The first 7 rows are patterns. Each new row is the sum of 2 different patterns, raised or lowered, with some noise. Before adding, each is slid sideways (what falls off one end comes back at the other) and multiplied by a number that may be negative. Names go in the order of the patterns.
Known rows, each followed by the names of its patterns:
[ 35.4 -13.5  26.8  34.8 -17.6  -1.3  -8.5   3.9  -6.8   5.0  -8.0 -12.9
  16.4  -9.8   4.5  10.0  -2.3   9.6   0.7  -1.7   6.9 -26.6 -11.0  -1.2
 -11.1  -4.0  29.4  -6.2   4.5   4.9   3.4  -2.8  23.3   9.5  -9.2  -6.1
  -7.8  -1.4  -9.7   4.0 -13.7  15.9  42.3   0.2  -2.7  -0.5  -7.4]  Gosi
[  0.2  26.4 -16.1   2.1  -3.3  11.2 -39.8   4.5   2.0  44.1  -2.8   7.0
  14.2  17.8  -1.5   0.6  -7.3  18.8  26.8   8.7   1.5   9.0   2.7 -13.0
   6.7  -8.6 -15.3  11.7   9.0   3.0 -39.7  -8.6   6.5  10.0   7.2  10.1
   0.8 -12.0  -0.2  10.5  12.9  -9.7 -15.5 -12.2 -14.3 -11.3 -13.0]  Tinum
[ 25.4 -14.3  -4.3 -23.5  33.5  -2.9   3.6   6.2   2.7  15.8   6.3  13.6
  -9.4  12.6  -3.8   8.0  26.6 -12.1  11.6  28.8   7.8 -19.8 -11.3  14.8
 -36.6  -9.5  -3.4  31.9 -16.4  -9.7  44.1  25.1   1.8  -0.3 -13.1 -10.8
  -6.7 -35.7   6.3  -4.8  -6.1  -0.1  -5.6  -8.5  -5.7   2.3  -5.9]  zopi
[ -5.0  14.8  -0.9  17.0  -0.8   4.3  31.4  26.5  35.6  -3.2  13.1   1.7
 -20.7   0.7   3.3 -15.9 -19.9  -2.9  18.9  10.8 -29.5   6.7 -25.6 -31.8
   1.4  -3.4 -19.1  -0.6  -1.8  -0.8   4.2  -3.6  14.5   8.1  13.3 -13.9
   2.2  -2.4  25.0  -3.8   9.6  10.5  -2.7  33.6 -12.7   6.8  12.6]  laka
[ -8.3 -10.4  -8.1   3.8   1.5 -18.3  -4.0   3.2  44.1   0.1 -41.9 -35.5
 -19.5   9.4   9.0   1.8 -19.7   1.5   7.4 -17.8 -44.1  -7.7 -30.1   1.1
   6.3   1.7 -10.2  10.2  -2.3 -26.5 -18.0  -2.4   8.0  -6.4 -18.2 -36.6
  -8.4  24.1 -15.1  21.5  -5.1  13.3  -8.1  -8.2  -4.1  -6.0  21.0]  Leva
[  4.6   8.0   9.3  13.2   2.7  -2.1   6.5   7.4   9.9 -19.8   8.3   3.2
 -18.6  15.3 -15.0  -8.4 -17.4 -17.8  -1.0  16.1 -13.7  -8.6  16.1   4.2
 -22.6   1.5  14.0 -12.1  -4.5  -8.3  -4.1 -17.3  -7.6   1.5 -27.4 -23.1
  16.9 -27.8   3.0 -17.4   7.3  -1.7  11.1  -3.4   2.3 -12.5   7.3]  tadas
[ -0.3 -20.3  19.4 -26.5   9.3  -4.7  -7.1   7.7   2.9  -9.8   7.6  33.3
  -2.8  17.5  -3.7   3.1   5.9 -14.8  32.3  26.3 -15.7  14.3  12.2 -21.9
  -9.9 -11.2  14.5 -13.3 -17.4   1.4  28.9 -44.1 -20.3  -2.3  -0.4 -11.1
  -5.6   1.7  12.9 -13.6  -3.5  22.5  -0.1 -14.9   5.7  34.2   6.9]  Fabe

New rows. What belongs after each?
[  2.6   1.3  -3.4   2.9   9.6   3.2   6.6  16.2   2.9  24.8  -3.8  -7.7
  -6.5  -9.8  -7.1 -13.7  -8.9 -17.0  -4.5  10.9  11.7 -22.0  -0.4  -9.3
 -17.0 -15.4   6.1 -20.9   4.1 -10.6  -5.8 -10.2  -4.4   5.3   6.1  -1.9
 -15.6 -10.1 -10.4   4.9 -10.8   0.2  -3.2 -11.4  10.3  -4.3  -5.1]  laka tadas
[23.7 37.0 21.9 21.2 32.3 25.1  1.9 38.7 19.0 25.2 31.2 21.4  3.8 15.3
 51.3 35.2 27.8 20.8 30.5 16.8 37.1 20.2 -4.6 19.5 21.4 31.4 40.1  2.1
 41.1  8.9  4.6 36.9 12.8 38.3 21.9 33.0 16.0 48.1 32.9 14.6 12.1 23.3
 14.3 19.9  9.5 23.9 25.3]  Gosi Tinum
[23.0 11.1 12.0 17.5 15.3  4.0 23.5 19.8 12.3 16.6  8.7 21.7  3.1 13.4
 18.8 -1.6  8.0 21.8  8.9 15.6  9.3 27.8 24.8 32.9 10.6 19.4 11.2 12.0
 17.6 19.8 10.8 13.3 13.7 20.5 20.0 10.3 22.2 -2.6  4.9 16.0  3.7 16.2
  8.6  9.7  3.4  5.5 11.2]  laka tadas
[ 32.9 -10.0  18.1  17.2 -39.2 -13.7  -1.0  14.1  10.9  32.8  52.7  43.7
   1.2  13.8  11.2  41.4   3.9  41.6  46.8  -6.9  12.8 -20.6  27.2   7.0
  34.4 -26.8   3.9  20.1  -2.6  10.2   4.5   3.4   6.3  20.0  -2.0  20.1
 -19.8 -22.3  21.5 -11.1 -18.9  29.4  21.2  26.6   3.6  48.2  15.8]  Gosi zopi
[ -4.4  13.3  13.4 -23.1 -23.2  33.3 -13.9   8.2  -4.2  11.4   6.8   2.7
  34.5  10.0  39.4 -13.4  14.3  17.0 -33.4   5.8  19.4 -14.1 -43.6 -18.8
  22.7 -27.8 -43.5  -4.7  -2.5 -50.1 -11.8  29.9  -5.4  -3.7  -8.1 -20.3
 -12.7 -17.2 -24.7   4.9   0.7 -27.4  -5.0 -16.3  11.0 -15.0   5.7]  zopi laka
[  7.7   8.5  10.1   0.3  15.6  -2.3  16.0  44.8  15.8   7.5  -5.8   0.7
  37.2   5.8  34.0  38.1  -1.6   5.5   4.6  18.8   9.5  10.8  -2.4  -3.7
  15.4  -2.8   6.7  15.4  18.6  10.2  13.3   6.8  18.4 -23.8   3.2   9.3
  19.4   6.7  33.1  12.9  20.4  12.3  12.3   4.7  33.7  27.1   7.9]  Gosi Tinum
[ 10.7  -5.3  11.3  35.9  10.9   6.6  54.0  28.2  14.6 -15.1  41.7  26.0
 -26.4 -39.4  15.3  43.7  50.8  38.0  15.1  39.1   9.2  34.2  20.7   9.2
  34.6  52.2  26.0  34.5  20.8 -12.7  27.4  24.8  27.9 -13.2  35.7  24.0
   9.9   8.3   5.3  24.6  28.8  30.1 -13.6  28.6  -6.9  -5.0  18.1]  zopi Leva
[  4.6   0.8   4.9  -1.9   3.7 -33.6  -7.8 -17.4 -13.4 -18.6 -10.2 -17.3
 -13.6  -5.5 -10.2  -5.0  -3.3   7.5 -10.3 -12.5 -18.5 -49.9 -10.5 -13.4
  -8.1  -5.2 -36.1  -0.4 -38.9 -33.3   4.5  -7.7  -6.4 -14.7   0.8 -14.8
  -8.4 -18.3 -24.3  11.8  -0.6 -11.9 -16.4 -20.8 -14.0  -5.0 -14.4]  Gosi Leva
[  9.2 -15.9  35.1  17.2   3.2  18.1  -6.6   3.9   5.8   1.5  -6.0  -9.3
   5.1  -3.8  -6.9  -0.8 -13.3  12.4  -0.3   1.1 -10.3 -15.8 -12.8  -9.6
  -6.6 -24.7  26.6  -8.4  -4.3   6.5  -9.0  -0.1   0.7   4.9 -11.1 -24.4
 -20.8 -25.8  -4.9  -6.0  -8.1  22.7  25.8  -2.7   9.2  11.1  -2.7]  Gosi laka
[-36.9 -59.1 -62.4 -44.8 -25.6 -31.7 -63.4 -19.1 -65.2 -66.4 -34.7 -35.8
 -68.7 -34.4 -36.9 -19.7 -34.3 -37.5 -17.0 -21.5 -23.0 -46.5 -35.3 -31.6
  -0.7 -36.6 -25.5 -26.0 -37.1 -10.2 -44.3 -31.3 -29.7 -35.3 -17.7 -35.2
 -35.0 -39.6 -28.9  -4.1  -7.2   2.5 -38.3 -29.2 -37.4 -50.0 -27.9]  Tinum laka
[  6.9  -7.5  -6.2  28.6   3.6 -11.4   3.3  51.2   7.7   4.6  -1.6   5.0
  -8.2 -21.9 -15.5   1.3  40.6   0.0  23.8 -18.1   9.1  22.2  24.2   2.9
 -17.4   4.5 -51.5   5.0 -29.7  10.3   4.2  -3.7  16.5 -51.0 -17.3  21.1
  -7.6 -17.5  15.8  25.5  10.8 -17.1 -31.5  12.9  37.0   3.4  56.2]  Leva Fabe
[-12.3  -9.2 -10.0   5.8   8.4 -14.8  -2.8  -2.4 -17.6  -6.8 -12.5 -16.5
 -26.0 -11.4  -4.7  -0.4 -37.2 -19.1   2.6  -2.0 -18.9  -4.7  -0.3 -22.5
 -12.8  -7.7  -6.7 -22.1 -21.0 -14.6 -31.2 -29.7  -8.6 -25.4   6.6 -30.5
  -5.6 -14.9   3.4 -32.3  -5.9 -13.4  19.1  -7.7  -1.8   2.7   6.3]  Tinum tadas
[-12.3   0.4 -19.7  -4.3 -20.2  -9.0  -5.0 -22.5  -9.1 -12.4  13.5 -11.3
 -30.9 -15.9 -10.2   3.0 -10.7  -8.0 -22.2 -21.8 -10.2 -18.4 -38.5 -22.5
 -26.5  -4.3  -6.8 -23.7 -15.0 -19.2 -26.4 -24.0 -22.5 -22.3 -10.6 -18.2
 -20.7 -27.6 -17.1   4.6 -16.3   2.8 -20.6  -7.4 -16.6  -7.9 -16.3]  laka Leva
[-35.6  18.5 -11.1   1.2 -18.4  -3.2 -11.7 -12.5 -11.5  19.5 -14.0 -18.5
 -11.6   5.9 -17.7  -9.4 -18.8  -1.5 -31.8 -10.9  10.1 -20.2  -3.7  13.7
 -27.0  12.0  23.6   5.9  22.8 -10.5 -21.7   9.9  -9.7   0.0   5.9   3.6
   3.4 -14.0  -9.3  -9.2  -5.8   5.4   0.0 -11.4  -6.7  37.7 -12.2]  tadas Fabe
[ 30.8 -30.7   5.1  19.9 -18.5   7.6 -12.7   8.3 -17.5  -5.2  27.9   1.4
  11.5   8.1 -10.2   0.5 -35.0   2.6  -2.3  -8.0 -26.9  -3.6   6.1  13.0
 -27.9   7.7 -19.0 -23.5  -3.7  -6.6 -16.5   1.7   2.5 -18.7   6.5  -3.0
  -0.8  15.4  -0.3 -23.8 -16.3 -18.6  20.7   7.0  -4.6  -0.9   5.7]  laka tadas
[  9.2   3.1   6.0  12.8 -24.2  -4.5 -22.8   0.9   1.8  45.1 -34.2   7.4
   1.8  -1.5  -7.3   6.0   0.6 -18.5   3.7 -16.7   1.1 -16.2 -19.0   0.0
   4.2  12.3  -8.1  13.4  10.3 -17.5  59.9  -1.1  27.4   3.7  -1.3   8.0
 -44.8 -16.7  -7.1   4.8   4.0  -3.5  17.7  23.0  -0.6  12.6   2.2]  Gosi zopi
[ 25.4   0.1  -4.8   4.5  16.7 -16.1   0.4  -8.8  16.5  25.4   0.6 -13.6
   7.3   0.3 -27.2  -4.4  -3.3 -20.0  -4.5   7.8  -1.3 -37.5 -11.2   6.0
   3.7  -2.2  16.0   5.0 -24.4   5.9   2.3  12.2 -17.7 -21.5 -21.4 -16.8
 -16.7 -10.0  -8.7  10.5 -23.7 -12.0 -15.0  -0.2 -41.3  -5.9  -9.8]  Tinum tadas
[  4.9  -0.8  -2.5  -4.4  29.0   0.8 -11.4  -7.7  -5.6  -4.7 -12.4  -4.9
  24.9  -9.4  -7.8  -1.3  15.6 -34.4 -10.4  -2.2  33.8   5.0  -2.8  21.4
  10.7  -1.1   1.9  -9.4  11.9  22.3   2.5 -12.4   8.2  -7.2  -7.3   3.9
  -9.9  -7.6  -7.0  -3.1   8.2 -39.3 -10.0  14.2  13.0  11.8   2.6]  Tinum Fabe
[ -4.9   0.8  26.5  20.0  16.0   5.0 -14.4  28.5  33.4   6.7  44.3  11.6
  36.1   8.8  17.1  13.3  14.3  51.8  25.0  27.5   8.9  28.7  20.8 -10.5
  14.1  21.2  48.5   7.3 -20.4  -4.8   6.2  11.6  29.3   4.7 -17.6  21.6
  21.4  -7.8 -23.0  11.3  -8.8  20.8  21.3  27.9  13.3  33.0   9.1]  laka Leva
[ -6.7  -8.0   3.5  -8.6  -3.0  15.5  12.7 -21.8  -1.1   0.3  24.3   2.0
   2.1 -32.2   0.5 -28.2 -14.1 -22.8  -9.5   6.4 -11.5   0.0 -30.9 -17.4
   9.5  -8.4 -29.5 -14.8  24.3   6.5 -17.3 -20.0  -1.2  31.0   3.1  21.4
  -9.1 -46.0 -28.3  10.8  -9.1  -3.2  17.6  38.0  25.7  15.9  -5.0]  zopi Leva
[ 33.3  46.9  42.4  -7.5  27.5   6.5  49.6 -16.9  16.1  29.8  27.3  21.5
   4.0  33.1  41.8  21.8  18.3  38.7  39.3  17.6  25.2  11.0  28.3  63.6
  38.5  56.5  -1.8  22.1  22.3  36.3  28.7  20.0  32.8  66.1  54.2  50.7
  36.7  15.5  25.9  38.1   6.3  51.5  66.4  29.0  36.3  27.7  14.9]  Leva Fabe
[54.3 62.0 50.2 21.8 -0.2 53.2  1.7 24.4 30.1 66.0  1.4 18.6 80.5 60.5
 44.2 36.3 30.8 22.9 42.6 -7.0  1.8 33.3 31.9 35.9 39.8  0.3 42.1 13.5
  0.7 72.5 26.4 38.1 11.7 68.1 29.4 43.9 52.3 23.1 55.7 37.5 38.3 31.4
 37.2 32.1 45.4 50.6 48.8]  Gosi zopi
[-15.6  -6.7   1.2  -5.6   2.3  15.1  -9.6  10.1  10.2 -13.5  -3.3  -6.5
  27.9   8.0  -7.8   0.6  -1.8  -5.5   4.2  10.2 -13.7  -4.5 -11.9   5.7
   8.1  10.0  -2.0   5.7  13.1   0.2 -16.4  12.9   2.9   2.0  -1.9  20.6
 -19.5  -1.8 -29.5   2.9  -1.3 -23.6  -8.2  -8.7 -13.9  10.5 -13.5]  Gosi Tinum
[-17.8 -12.1 -29.7  -5.0 -16.2 -16.3  -6.3 -23.5 -21.8  -0.4 -17.4  -8.4
   0.5 -11.5 -11.6 -15.0  12.0  -4.5  -9.1  -2.4  -1.0   4.8  -0.1   8.3
 -11.3  -1.4  -2.4  -0.4  14.3 -20.2   2.8  10.7 -11.9  -7.9 -18.1  -1.2
 -34.2 -19.7  -8.8  19.8 -23.3 -14.9  24.3  11.3 -15.7  -4.9  -5.2]  zopi tadas
[-18.5  33.6   2.9  12.3  20.0  13.7   9.7  21.7  20.3 -15.7  20.3  56.0
  26.2  12.3   3.1 -15.7  44.5  26.7  29.5  70.0  -0.4  29.1   7.9  16.9
   9.3  18.7  26.6   1.5  27.2   5.2  24.4  30.6   0.8  25.6  24.2  56.2
  23.3 -36.3 -18.7   4.2  18.1  23.5  47.0  -0.7  24.2  29.5   7.5]  Gosi Leva
[ 17.5  11.4   3.1  18.4  19.7  11.2   9.8  10.8  28.3  25.3   0.6   7.1
  13.1 -11.8  42.6  -9.3   9.6  -0.6 -10.0  34.9  15.7   0.9   6.5  22.9
  24.8 -12.4  23.4  23.1   2.9  27.3  19.4  30.8  -8.6  10.7  11.0 -33.2
 -12.1  29.0 -28.8  -1.6 -10.2  31.7  15.3  -0.3   9.5  -9.4 -25.2]  laka tadas
[-29.8 -22.9  -3.4 -37.8 -13.5 -47.7 -44.9  -1.8   3.3 -15.7 -42.9  -9.4
 -43.6 -15.3 -26.7 -31.6 -14.3 -25.0 -26.8 -37.6 -24.7 -19.6 -17.7 -30.2
 -11.5  -3.5 -21.5 -17.9 -49.8 -41.8   8.6  -4.8 -15.6 -34.9 -28.6 -40.4
 -19.1 -21.0 -25.4  -8.4   5.5 -13.9  -8.4 -16.1 -40.5 -54.1 -16.4]  Gosi Leva
[ -4.3 -20.7   0.8 -21.8   7.1 -26.4 -35.3  -8.0 -34.0   3.5  -9.2   0.1
  -2.0  -6.3  15.5 -25.6  -9.0  -8.2   6.3 -15.7 -37.3  -6.5 -19.3  -9.0
  14.8  11.2  -4.1   2.0   4.3  10.4  -2.0   1.9  35.6   2.1  34.4  24.6
 -26.3  16.5  14.0   1.0  -7.8  34.3  -8.7  -1.2 -51.4  -5.2 -18.7]  Tinum laka
[36.1  6.1 25.1 37.1 13.9 34.1  7.6 36.3 39.6 25.8  7.0 27.7 40.2 14.0
 16.0 -4.1 22.2 44.6 56.0 38.9 14.8 13.2 29.8 41.4 17.6 27.6 48.4 47.6
 43.8 42.8 30.7 12.5 22.0 24.1 14.7 21.7 48.5 29.1 20.3  9.6 19.6 26.0
 48.4 27.9 -5.1 28.8 -0.6]  Leva tadas
[ 18.5  11.1  24.7  23.2  25.7  43.3  25.2  14.8  28.0  17.5  -5.2   9.6
  23.2  30.2  68.1   1.6  -2.4 -23.5 -15.8  44.8  33.9  33.9   6.7  31.0
  30.6  15.3  -2.2   5.7   6.5  20.5  22.0  28.9   6.8  33.1  26.3  -2.4
  30.0  30.0  33.1  26.8  11.0 -27.4  21.4  46.0   7.3  40.4  25.7]  Gosi Leva
[-23.6 -25.4 -31.9 -17.3  -9.1 -42.6 -13.4 -37.6  10.2 -14.1 -12.1 -13.7
 -11.3  -7.6 -19.5 -29.4 -47.5  -5.4  19.6   9.3   0.4 -29.4 -37.6 -18.5
 -10.0 -30.9 -20.5  -2.9  17.8 -38.1  -2.7 -18.7 -21.9 -20.8  -7.2 -29.6
 -27.4   0.5   3.1 -14.5 -34.0 -26.0 -13.7   2.2 -22.5 -48.9 -11.5]  Tinum Leva
[-26.7 -29.3 -43.5 -30.1 -33.4 -62.7 -27.8 -24.6 -37.2 -48.4 -35.3 -33.4
 -23.3 -39.6 -20.6 -17.8 -35.7 -29.3 -46.9 -10.1 -24.9 -33.3 -41.8 -24.7
 -29.3 -22.5 -22.3 -39.4 -16.0 -48.2 -37.2  -5.9 -43.6 -28.4   0.1 -18.0
 -35.4 -44.6 -13.0 -42.7 -37.4 -45.8  13.3 -29.5 -32.5  -1.3  -9.8]  zopi Fabe
[20.1 25.1 35.5 35.6 29.2 30.0 21.7 42.3 14.3 -7.5  5.7 26.6 44.3 44.9
  8.2 30.2  4.1 -1.9 44.9 27.1 28.3 30.5 49.6 23.4 42.7 33.2  8.6 31.6
 26.1 14.4 27.6 29.7 33.0 27.6 17.0 48.7 40.4 44.3 36.5 16.2  9.3 17.6
 25.1 14.9 24.6 30.2  7.7]  Gosi Leva
[-26.5 -17.0   2.3 -19.7 -23.4 -27.6 -23.6  12.3 -15.9  10.0  -8.3  -4.3
 -25.3 -12.8 -10.1 -21.1  -0.6  -6.7 -20.5 -26.8  -3.5  -9.3 -20.1  -9.7
  -1.1  22.7  -9.8 -24.7 -20.6 -31.6   9.1  -5.3  -2.3 -28.8  -8.5 -11.3
 -23.0 -41.3  -9.9 -34.4 -13.2 -10.8 -14.8 -26.4  -5.0 -11.5 -32.5]  Leva tadas
[ -3.5 -20.1  -7.8 -36.3  25.0 -17.4 -17.9 -39.1 -16.5 -16.8 -30.5 -20.7
 -11.7 -28.6 -19.8 -40.5 -27.9 -24.0 -12.9  -6.3 -13.2  -4.5  -8.1   3.9
  -0.1 -29.3 -22.6   1.2  15.5   9.7  -0.2 -17.5 -12.9 -11.4 -13.1  -1.5
 -10.1 -18.9 -17.2 -13.9  -5.0 -10.7   5.5  -5.0  -2.0 -24.3 -28.0]  Tinum laka
[-13.3 -12.3   2.2  -7.7 -17.5  -8.8 -16.4 -33.2  -6.4 -17.9 -19.8 -18.3
  -1.2 -34.2 -21.5   1.2 -13.6  -2.6  -8.3   2.5  -8.2  -4.2 -29.5 -37.7
  -8.9 -17.3 -14.0   3.9 -39.6  -9.3 -24.9 -34.5   4.0 -11.0   0.7 -12.2
  -8.1  -1.7   4.1 -12.4 -12.5  -6.1  -6.6 -22.2 -11.8 -27.7 -12.3]  Gosi tadas
[  6.3  -7.4  -9.8   7.8  30.3  20.3  13.6   1.6  -5.6   6.0 -13.5  -4.5
   3.4  41.4  10.8   5.6  -0.7  14.8  10.3  28.6   3.4  -7.2  26.8 -12.4
   5.5  -4.7   8.4  -1.4   7.3   1.4 -21.4  13.8  12.1   7.2 -21.8  -3.3
  16.1   8.0   2.9 -26.3   0.4  23.9  23.4  20.4   0.5 -11.2  -8.3]  Tinum Leva
[  4.9   1.0  20.8 -30.1   1.2  17.8   9.3  17.7  12.0   2.3  -1.0 -16.4
   6.8  15.2 -11.0  -9.4  13.3  -8.2  -0.2  -2.7   4.7  20.9  10.1  13.3
  -2.6   8.2 -31.8   9.5   0.7  42.0  -7.0  22.7  42.9  17.2   2.4   6.9
  -5.3  42.8  14.7  29.8  29.5  -2.4   5.7 -12.6  11.4  -6.2  -1.6]  Gosi Tinum
[10.5 -9.5 11.8  3.0 -4.9 16.2 27.5  9.4 13.6 26.0 27.8  8.3 25.2 16.9
 11.7 14.6 25.9 12.2 11.2 19.1 16.4 21.3 -4.8 31.1  7.3 15.8 16.4 23.8
 27.6 24.3 18.8 39.1 27.9 42.1 19.5 27.1 24.4 13.1 21.0 16.3 10.9 10.1
 22.0 17.7 30.7  0.9  9.6]  laka tadas
[-17.7  -9.9  -3.6  57.6   3.8 -11.5  -3.8  18.7 -32.6  -6.2  16.2   7.5
 -10.2 -11.5  16.1  31.1  10.9  18.6  34.1  17.7  -4.4 -14.7  44.5  10.0
  10.4 -18.3  58.5 -18.0  11.7 -40.8   3.9   7.5  -6.6 -16.0  11.5  26.0
  12.1   2.2 -21.4   0.5  10.0 -10.2  27.5  36.2 -11.3  26.2  31.8]  Tinum Fabe
[ -7.0  14.3   8.7 -24.2   6.4  -5.1 -23.8   7.7  -4.9 -14.2   1.4  -8.2
  10.5  13.2  -9.5  15.3  11.9  -1.6 -16.3  -3.0   2.7   7.6 -10.2   6.9
  18.7 -22.0  11.6  -9.7   2.7   2.9  -6.3   8.6   2.5   4.6  -4.1  14.4
  20.6  10.5  24.5  12.8  11.6   0.4 -21.8   8.0  -8.8  -4.7 -17.4]  laka Fabe
[ 12.0  -6.0  16.3   2.7   4.7  13.5  -1.7  -2.3  17.0  -3.0  -9.7  10.8
  -3.4  12.2   7.1   2.8  17.0 -21.5 -14.6  12.7  -5.8  -2.5  28.1   9.6
  15.4  -0.4  12.7  13.5  16.3  -3.9  29.0  12.5   3.5   6.0   8.5  12.8
   1.7   3.9  31.3   7.3  -7.0   5.8  11.0  19.6 -20.9  13.0  17.8]  Gosi Fabe
[-20.6 -55.9 -29.5 -34.1 -23.1 -29.3 -29.3 -27.7 -33.4  24.4 -11.4 -80.8
 -30.6 -51.6 -10.7 -34.8 -29.8 -58.6 -30.2 -32.4 -32.9 -71.2 -43.2 -63.8
 -43.7 -43.9 -35.1 -39.4 -33.0 -42.0 -61.0 -26.3 -47.0 -32.4 -21.0 -60.6
 -43.6 -33.0   0.0 -26.7 -17.8 -54.1 -14.5 -30.7 -55.2 -40.6 -17.0]  Leva tadas
[ 49.3  49.0  48.4   9.8  35.3  56.1  34.8  12.8  38.2  27.1  40.8  58.5
  34.9   1.1  52.1  42.2  20.5  36.0  11.9  62.7  16.5   2.9  26.2  36.1
  71.0  28.1  68.7  37.2  63.2  48.3  25.6  47.7  37.4  54.6  39.9  29.2
  35.0  50.0  40.3  48.4  50.5  49.4  90.1  44.9 -16.8  16.2  22.9]  Gosi Leva
[ -4.3  27.2  14.5 -13.6   8.2  31.6   4.8   4.5 -30.9  12.3 -34.6  19.0
  -7.8  -6.2 -12.7   4.2 -16.0  -1.6  34.7 -30.3  25.9  -6.6  -4.9   8.8
 -25.2  30.7  14.1 -12.8   9.2  -9.9 -38.7 -35.4  -5.2   2.3 -11.0   0.3
   0.1  25.5 -27.8  -2.8  -0.2 -15.0 -17.9  16.1  -2.2  30.8  11.2]  laka Fabe
